The rows are grouped in 2 ways, from coarse to fine. Each group lies inside one group of the grouping before and may be the whole of it. The rows also spread widely along 3 directions, which tell nothing about the answers.
Known rows, each followed by its group in each grouping:
[-1.05 1.08 -1.31 1.10 -1.32 -0.70 -0.19 0.82 0.91 0.62 0.22 -0.49 -1.24 0.67 0.66 -0.34 0.45 -1.10 -0.95 1.32 0.59]
dapu rab
[-1.05 1.88 -0.68 0.62 1.85 0.23 -0.62 1.70 -0.72 -0.22 0.66 -2.82 0.55 -2.48 2.62 1.77 -1.55 -0.78 -1.12 0.04 1.24]
balab neri
[-1.15 0.32 1.65 0.17 1.73 -0.04 0.29 1.04 0.21 0.03 -0.95 -0.18 -0.75 -0.91 1.23 -0.57 -0.76 0.66 1.09 0.52 0.59]
balab turen
[-2.30 -0.83 -1.24 -2.10 -0.28 1.70 -2.70 -1.94 -1.65 -1.93 1.52 -0.20 -0.45 -1.29 0.77 0.69 -1.94 -0.04 0.49 -0.51 -0.39]
dapu kidu
[-1.51 1.34 1.56 2.73 -1.64 0.22 1.73 0.63 -1.06 0.09 -1.33 0.29 -1.19 -0.77 -0.06 0.65 -2.07 1.57 -2.33 0.36 0.32]
Bev duvun
[-2.47 -1.78 -1.53 -6.45 4.47 0.40 -1.28 -2.48 0.47 -4.14 1.52 3.15 -1.32 -0.90 1.74 -0.31 -0.21 -1.02 1.87 0.55 -2.02]
dapu pedi
[-1.46 -1.83 0.12 -3.33 2.12 0.13 -2.41 -4.34 0.46 -2.11 0.12 2.74 -0.19 -2.13 -1.84 -0.13 -0.63 1.08 0.80 -0.17 -0.88]
buri buga
[-0.09 -0.59 2.09 -1.78 1.10 -0.72 2.00 1.18 0.84 -1.10 -0.51 3.82 -2.29 1.39 -3.52 -2.27 -0.40 -0.13 0.37 2.32 -0.59]
Bev seso
[-1.13 0.03 -0.72 2.59 -2.46 -0.39 -2.02 0.63 -0.88 1.15 -1.03 -0.60 -1.42 -0.34 -0.02 1.68 -1.14 0.12 0.60 -0.54 2.58]
kem Sisa
[-0.63 -2.06 -0.57 -4.33 2.43 0.91 -1.21 -0.08 3.06 -1.82 1.15 1.80 -1.59 -2.38 0.49 -0.24 -1.27 -1.96 1.45 -0.84 -1.00]
kem gegaz
[-1.00 -0.38 -0.01 -1.94 1.02 -0.48 -0.64 -3.33 0.55 -2.43 0.38 1.15 0.79 -1.55 -0.05 0.13 -1.67 0.31 0.08 -0.50 -0.93]
buri sir
[-0.34 0.52 -0.11 1.78 -1.47 -0.82 0.09 -2.00 -0.19 -1.14 -0.47 -1.28 1.38 -1.53 0.47 1.01 -2.16 0.30 -1.88 -0.88 0.95]
buri sir
[-2.34 -1.60 1.38 -1.22 -1.50 2.22 -4.34 -3.61 -4.97 -0.73 0.08 0.12 1.00 -1.87 0.38 -0.36 -3.42 3.84 1.84 -1.79 0.21]
Bev seso
[-1.69 -0.49 3.38 0.09 0.19 -1.37 1.37 0.73 -0.08 1.01 -1.34 1.47 -2.12 1.74 -1.97 -2.23 0.74 1.69 1.96 0.31 2.00]
balab turen
[-1.04 0.61 1.48 -0.30 0.36 -0.13 0.18 0.25 -1.49 0.39 -0.33 -0.60 -0.28 -0.60 0.64 0.31 -1.14 1.49 0.13 0.28 1.06]
balab neri
[-0.47 0.34 0.76 -0.52 0.94 0.56 0.56 -0.08 -0.28 -1.12 -0.60 0.87 -0.78 -0.51 -0.56 -0.97 -1.31 0.51 -1.18 1.03 -0.30]
Bev seso
[-1.60 -1.68 -0.63 0.45 -1.66 -0.09 -4.92 -1.54 -2.10 0.33 -0.75 -0.20 -0.18 -2.19 1.51 1.41 -2.54 1.00 2.32 -2.38 1.74]
kem Sisa

New rows, each followed by its group in each grouping:
[-1.26 -0.02 2.68 -1.02 1.50 -0.66 1.95 2.01 1.99 -0.30 -0.88 1.95 -2.41 -0.21 -0.90 -2.11 0.62 0.03 1.27 0.81 1.53]
balab turen
[-1.81 -0.64 1.59 -0.35 0.39 0.03 -1.24 -0.46 -1.75 0.23 -0.62 -0.24 -0.62 -1.99 1.26 -0.35 -0.24 2.12 2.18 -0.69 1.54]
balab turen
[0.62 1.06 0.78 2.05 -2.44 -2.15 1.52 -0.70 1.26 -0.50 -1.21 0.41 -0.38 1.35 -2.93 0.18 -0.26 0.43 -1.90 0.83 1.62]
buri sir
[-0.73 -1.59 -2.00 -0.22 0.63 0.65 -3.19 -1.02 -0.57 -0.44 -0.03 -1.04 -0.07 -2.37 2.63 2.70 -2.69 -0.16 1.86 -0.98 -0.08]
kem Sisa
[-1.11 -1.10 2.60 -2.21 3.54 -0.47 1.59 1.12 1.45 -1.06 -0.79 2.54 -1.33 0.41 -0.51 -1.36 0.58 0.50 2.58 0.40 0.34]
balab turen
[-0.74 -0.01 0.04 0.66 -1.12 0.49 -1.57 -3.22 -0.62 -0.61 -0.10 0.18 -0.26 -1.47 -0.59 0.70 -1.56 1.82 -1.66 0.53 0.11]
buri buga
[0.80 3.98 -0.43 3.80 -2.57 0.51 1.71 2.67 0.42 0.42 -0.87 -2.84 -0.10 -0.63 1.17 0.44 -0.66 -0.60 -5.10 1.58 1.32]
Bev seso
[-0.56 0.10 0.75 -1.38 0.86 1.40 0.63 -0.26 -1.22 -1.23 -0.10 0.60 0.01 -1.35 -0.27 -1.07 -1.13 0.72 -0.97 0.88 -0.29]
Bev seso
[0.10 0.83 -0.22 0.93 -1.15 -0.81 -0.20 -2.05 0.80 -0.04 -0.93 1.07 -0.82 -0.03 -2.50 0.32 -0.29 0.42 -1.98 1.18 0.53]
buri buga
[-0.57 -0.71 0.47 -2.30 0.04 -0.74 -0.84 -3.19 0.42 -1.38 -0.99 2.18 -0.81 -1.19 -2.83 -0.23 -0.21 1.06 0.26 0.86 -0.25]
buri buga
[-0.71 1.24 -1.07 -0.35 -1.50 -1.35 -0.14 -0.09 -0.95 -0.28 -0.19 -0.03 -1.86 2.40 0.30 0.30 0.98 -0.52 -1.47 1.11 1.16]
dapu pedi
[-2.46 -0.16 0.04 -1.88 -1.15 -1.03 -1.82 -2.21 -1.90 -0.79 -0.19 1.18 -1.72 1.50 -0.12 -0.14 0.23 1.17 1.12 0.62 0.70]
dapu pedi
[-0.56 -0.49 1.28 -2.23 2.93 0.60 1.10 0.11 0.29 -2.47 0.54 2.22 -0.30 -0.80 -0.95 -1.32 -1.26 0.20 -0.57 1.53 -0.98]
Bev seso
[-1.13 -0.20 3.08 -0.08 1.18 -1.01 1.48 1.61 1.36 -0.04 -1.37 1.87 -1.32 0.58 -0.34 -1.43 0.95 0.69 1.67 0.30 1.39]
balab turen
[-0.71 0.44 -0.11 0.18 -1.80 -1.13 0.19 -2.62 0.62 -1.32 -0.60 0.36 1.17 -0.38 -1.43 0.66 -2.21 0.45 -0.58 -0.72 0.74]
buri sir
[0.05 0.37 0.62 1.29 -2.20 -0.53 -1.02 -2.70 -0.88 -0.07 -1.16 -0.15 0.07 -0.54 -2.07 0.09 -0.32 1.45 -2.09 1.00 1.37]
buri buga
[-1.31 0.58 1.70 0.50 0.04 -0.29 1.94 0.54 0.16 -1.01 -1.13 2.02 -1.71 -0.21 -0.88 -0.07 -1.12 1.11 -0.94 0.66 -0.83]
Bev duvun
[-1.00 0.66 1.62 0.05 0.25 -1.06 0.59 0.39 -0.83 0.34 -0.24 0.05 -0.82 -0.19 -0.13 0.22 -1.02 0.83 0.30 0.73 1.85]
balab neri
[-2.24 0.22 2.20 2.08 -2.59 0.99 -1.17 -0.90 -2.79 0.96 -1.91 0.02 -0.92 -0.08 -0.64 0.65 -1.65 2.66 -1.16 -0.98 0.48]
Bev duvun
[-0.70 -0.60 -0.64 -0.01 0.24 -1.29 -1.18 1.34 1.60 -1.01 -0.45 0.57 -1.23 -1.09 0.38 1.60 -1.25 -1.08 1.18 0.37 0.27]
kem Sisa
